The first 8 rows are patterns. Each new row is the sum of 2 different patterns, raised or lowered, with some noise. Before adding, each is slid sideways (what falls off one end comes back at the other) and multiplied by a number that may be negative. Names go in the order of the patterns.
Some rows, each with the names of its patterns after it:
[-47  -7  -2 -20 -18  -3 -15  10  -3  10  -4 -37   1   0 -14  -2   2   9
   3  -5 -15 -13   4   5  -5   7  -4   4   3]  tizu
[  1 -25  17  -5  16  32  -9   1  -1  10 -13  -5  -2 -14   1 -10 -24  -4
 -27 -42   1  22   9  16  29  -9   3 -36   1]  bemi
[-29 -28  18  21  -2   1  15 -11   4   5 -15  14  11 -24  -3 -20   8   1
  38  -7  -4  -5   2   2 -17  -7 -40  -1   0]  Fis
[ 13   7  -3 -47  27 -14 -47   5   7  47  17  -5  -5  -1   3  -2  -7  43
  -5  -4 -25   7 -19   7  -9 -16  -3 -18 -47]  Kozal
[ 13  26  -2   2  -8  24   1 -29 -19 -33  11 -14  -1  19  14   5  -1 -12
 -39  -4 -17   1  -1 -24  26  -7  35   9  47]  bab
[ 47  -7  47   1  -3 -20 -35  -4   2  -9 -23  -6   3 -28   1   5  -5   5
   8 -14   3 -17  -3   1 -12  21 -47  -9  33]  gite
[-10 -42  -3  -3   1 -23  -7   2  -7   0   7  -9 -28   9 -16  10   0   5
  26 -36  -9   9   5  38  32 -27  -5  14 -11]  lak
[ -3 -12  17   0  35  13  -2  19   4  38  33  25  10   1  13 -21 -20   1
  11   9  13   3  12   1  -3   7 -18 -40   5]  Suru

New rows, each followed by the names of its patterns:
[ -9 -33   1 -19  -4  17  38  17  13 -10   4  35  20  39  11  21  36  41
   3  16  29  11  47 -13  16  18  -2  29 -39]  bab Suru
[ 20 -28 -27 -21  -7  -3 -20  -3 -19 -49  -8   7 -34  -4 -24  -9 -19 -41
   3 -18 -21 -15 -51 -38   3  -9 -26 -40 -14]  tizu lak
[ -9   9  22  33 -16 -44   4   1 -22  10   0   3  15 -13 -19   9   7  20
  -9   5 -33  10   8 -31  -5  -1   0  -5  33]  tizu Fis
[ 23  61  31  58  60  13 -16  33  71   6  37  65  36  25  19  10  29  56
  50   6  10  33 -15  18  38  46  14  56   7]  Fis Kozal
[-16  10  13   2   1  -9  16   6  -6  15 -21 -35   8 -46 -17  15 -18  16
  10 -15  28  -1  46  26 -10  10   0   0 -23]  tizu Suru
[ 15  -9 -24 -54  25   5 -14 -50  17 -28 -45  21  -9  51   0 -13 -18 -34
  24  -3 -23  28 -47 -41  -9   3 -39   6  -8]  Kozal lak
[-13  -6 -39 -44 -45 -18 -25 -21 -11   3 -29  -6  21   3   1  -5  -5   3
 -21 -12  12 -31  -2  32   4  37  20 -24  11]  bab lak
[-67   1 -11 -19  -2   7 -10   7 -12 -21  -8 -46   0   0 -30  16  -3  33
   8  30  -5   5   1   5 -10  22  -3 -17 -11]  tizu bab
[-11  15  -3  32 -11   6 -10 -38 -11 -16  18  31  45  -1 -15  12 -15  -4
 -55 -10  -6 -13 -24 -19 -21 -12 -26 -33 -12]  bemi lak
[ 44  13   9  16  15   9 -21  -2 -21  -3  -7 -11 -20   3   5  15 -28   0
   0  22  36 -26  -3  20   6  -8   4  20   8]  Fis bab
[ 49  48 -21 -33 -26 -40   9  10  21  29   9  11 -22  26  14  23  20  20
  -2  16  15   4  29  42   7   2   8  52 -32]  Kozal gite
[ 32  81  24  43  49  21  47  19  15  72  23  26  23  75  16  42  77  25
  35  18  22  58  72  31   8  24  22 -27  43]  bemi Kozal
[  2  22  12  34   1  27  24  -9   9   6   1 -27 -40  11  16 -20  -6 -25
 -22  29   3 -24 -17   7  29   4   1 -18  39]  bab lak
[  8  13  27  18  38  28  48  45   2  41  17  49  24  33  52 -10  25  32
  20  62  42 -19  29  60  28  34  13  23  31]  bemi lak
[-35 -29 -23 -33   0 -23   1  10  28  -5 -10   1 -23 -25 -38  -6  -9 -40
  20 -17  16   8  21  -6  28  -9   4 -23   9]  Fis bab
[ -3 -44 -10   3  -3   8  20  -8  19 -48   0  -2  -5  23  22 -17   3 -20
 -27  38  44 -25   2  11  77 -22  12  38  16]  Kozal lak
[ 25   8  23  -4 -28  -6 -14 -23 -17  -2  -2  33   0  17  -5 -30  17 -18
  -5 -25  -3 -24  -7 -21 -11 -11   8 -12  -5]  tizu bab
[  2  28 -13  21 -31  -2 -33 -12 -12   2 -10  10 -32 -23  32  40  42  12
  40   1  -4 -29   5  11   1  52   8  33  31]  bemi bab
[-43 -60  -1   4 -16 -18  -1  -6 -33   1  14  21 -41  20  -7  -4  13   4
  26  50 -19 -21 -10  51 -22  10  53  -8  -4]  tizu Kozal
[-38  13 -37 -50 -15  17  50  15 -20 -25 -11 -35 -39 -27  28 -18 -16 -43
  -6 -37 -18 -24 -52 -57 -33 -69 -19   1 -25]  Kozal Suru
[ -3   5  29   0  20  30  20  27  38  -6  -5  -1   0  10 -10  25  44   1
  40 -11  27  50  42   1  27  17  74  18 -10]  bab lak
[-29   7   2  34   3  -4   8 -21   7  -6 -26  13  -3   6  -3 -29  -2   2
  -5 -14   5   5  14  18  39  -4 -47  -3 -10]  tizu bemi
[ -3 -28  43  -4  28  25  52  59  35  39  37  53  53  31  70  62  27  17
  21  12  17  35  40  59  29  39  34  49  40]  bemi gite
[-23  12 -19   6  19  24   8  19  20   0  11  33  18 -11  39   3  35  23
 -16  40 -15  -6  15  24  45  63  -6  27  34]  tizu lak
[ 26   9   5  30   1  21 -10 -23  16   2   2 -10  -5   5  11   9  -5  18
  31  17   5  13   4  16  10 -24  11   8  10]  tizu Suru
[ -7  17 -20  15  39  10  -5 -19  -4   6  20   5  28  28  30 -32  10  16
  13 -19  22   4  19  28   6  29  48 -13  -1]  Kozal Suru
[ -2  16  30 -16  21 -26   4 -23  -4   0  35   5   0 -22  -5  14  29  33
  19  18   6   4 -18   6  -2  -4  49   9  21]  bemi bab
[ -8  -9  16 -15  10   3 -15  13 -11  12   1 -37 -31   2 -11  -9  -5   7
  22   0 -16  -1 -14   0  -7  -5 -24   6  13]  Fis gite
[ 47  32  46  57  34  36  92  29  58  58  38  70 -15  28  57  36  76  41
  -5  20  50  37  27  30  63  44  38  20  28]  lak Suru
[-11  19  10  37  16  52  17  33  22  11  19  54   7 -31 -16 -28  -6   2
   4  47  16  10  23 -16 -20  -7 -28  14   6]  bemi bab
[ -5  -2  -8 -29  -1   8   7  39  14   5   4 -10  20 -14  -2  -8 -42 -42
  21  22  -1  40  12 -20 -14  -3  15  31 -13]  bab gite
[ 38  28 -32 -37  12 -21  -4 -34 -22  24  -3  16   6  48  10  28   8  -1
 -30  34  -9 -13 -14 -23  36 -39  -5  29  20]  bab lak
[ 28  38   8  22  43  42  34  34  20  23   8  30  34 -18  22  28  10  31
  11  48  35  27  45  19  48  52  35  31  17]  tizu Suru
[ 32  36  53  32  47  11  -2   9 -13 -14 -13  12  46 -11 -10  53  19  18
   3   3  14  18  20  -6  39  29  -4  24  -1]  bemi Fis
[37 70 18 66 50 71 29 39 43 59 79 35 53  6 46 64 -1 25 38 59 10 38 42 37
 47 57 15 61 80]  Fis bab
[  0 -19 -35  34  16 -32   6 -12  38   6  42  -6  12   3   2   9 -15 -10
 -31  20  -5 -16 -34  19  21 -19  25  23 -16]  Fis lak
[ -2  11  33   2  -2 -30  36  -4   5  -5 -31 -16  10 -27   7  19  10  -4
  28  -3 -33  25  16  41  24   1  -1  13  27]  Kozal lak
[-30   0 -46 -31   8 -27 -10  18 -24   6  -7  12 -18 -43  -5 -15 -15 -13
 -20   0 -22 -43 -17   3   7  12  16  -5  -4]  tizu bemi
[-11  -8 -20  21  -8  10  35  16  27  32  -7 -43  -5 -20 -16   9 -17  47
  -2  30  28  29  18  14 -18  11  -4  22  -2]  bemi bab
[  2  -1  41   6  12  28  19  27  54   1  16  14   1  38 -17   1  23  -2
   7 -25 -16  -4  14  20   0  25  32   6   6]  tizu Suru
[-13  -5 -17   1  -7 -14   9 -18 -45   9  -6  -4 -25 -11 -52   5  -6   5
 -10 -33  10   0  20  -8  -6  25  20 -26 -36]  tizu Fis
[ 25   5  13 -14 -27 -33  -5   2   3 -17  16   6  29  36  32   8  39  18
 -11 -20  16  -1 -31  -4 -25   4   2 -11   4]  Fis bab
[  8  -5  10  -8  26  28 -26   6  -3  29 -33  -7 -13  11  14   7  11  49
 -19 -18   0  21 -68  10  35 -22  -1 -55   7]  Kozal Suru
[ 13  -8  37  23  -2   6  15   2 -20  13  25  16   6  -4  39 -42   5   9
   2  43  26 -54  12  27  -3 -38 -11  -5 -29]  Kozal lak
[-43 -16  -1 -17 -33 -20 -32 -17 -26 -66 -24 -28 -26  -9 -28 -31  -2 -33
 -11 -50 -64 -16 -34 -36 -48 -40 -30 -25 -26]  tizu Suru
[  1  37 -11  -2   1 -10   3 -27  -7 -37 -11  13 -59 -32  36  51  -7  34
  14 -14 -13 -20 -17  14   1 -36  -9 -15 -13]  Fis gite
[-10  -4 -54 -47  37  19 -14  12  21  34   7   7 -10  31  15 -17   4 -12
  -1  11  52 -12  13 -11   3  -2 -35  32 -16]  Fis lak
[-89 -19 -52 -65 -81 -44 -73 -33 -58 -52 -52 -91 -85 -36 -53 -52 -84 -19
 -55 -89 -55 -52  -5 -30 -55 -46 -50 -40 -46]  tizu Kozal
[ 44  12   4 -20 -17  40  13   6  31  24  71  55  18  23  48  12  18  -1
   9  15  10  41 -19   5 -10  11  15 -12  66]  lak Suru
[ -1   1  -6   8  33  25  19  15  -8  22  25  17  17   7  39  17  27  11
  16  46   4  15  39  24  55  50 -37  14  33]  tizu lak
[ 41  31   8   8  63  24  34  41  37  24  33  20  35   2  19 -45  30 -10
  13 -39  52  13  -8  10  34  97  60  54  13]  Kozal bab
[-10   2 -34 -25 -13 -41 -18 -26 -51 -16 -36 -73 -23 -16  -7  -8  28 -36
 -23 -55 -20 -17 -53 -11 -53 -10   5 -48 -38]  bemi Fis
[-53 -42   8 -22 -31 -24  39 -15 -43  15  -8  40  17 -19   6   8 -21  -7
 -27  40  -6  30 -30  -1 -23   6  -9 -30 -11]  Fis Kozal
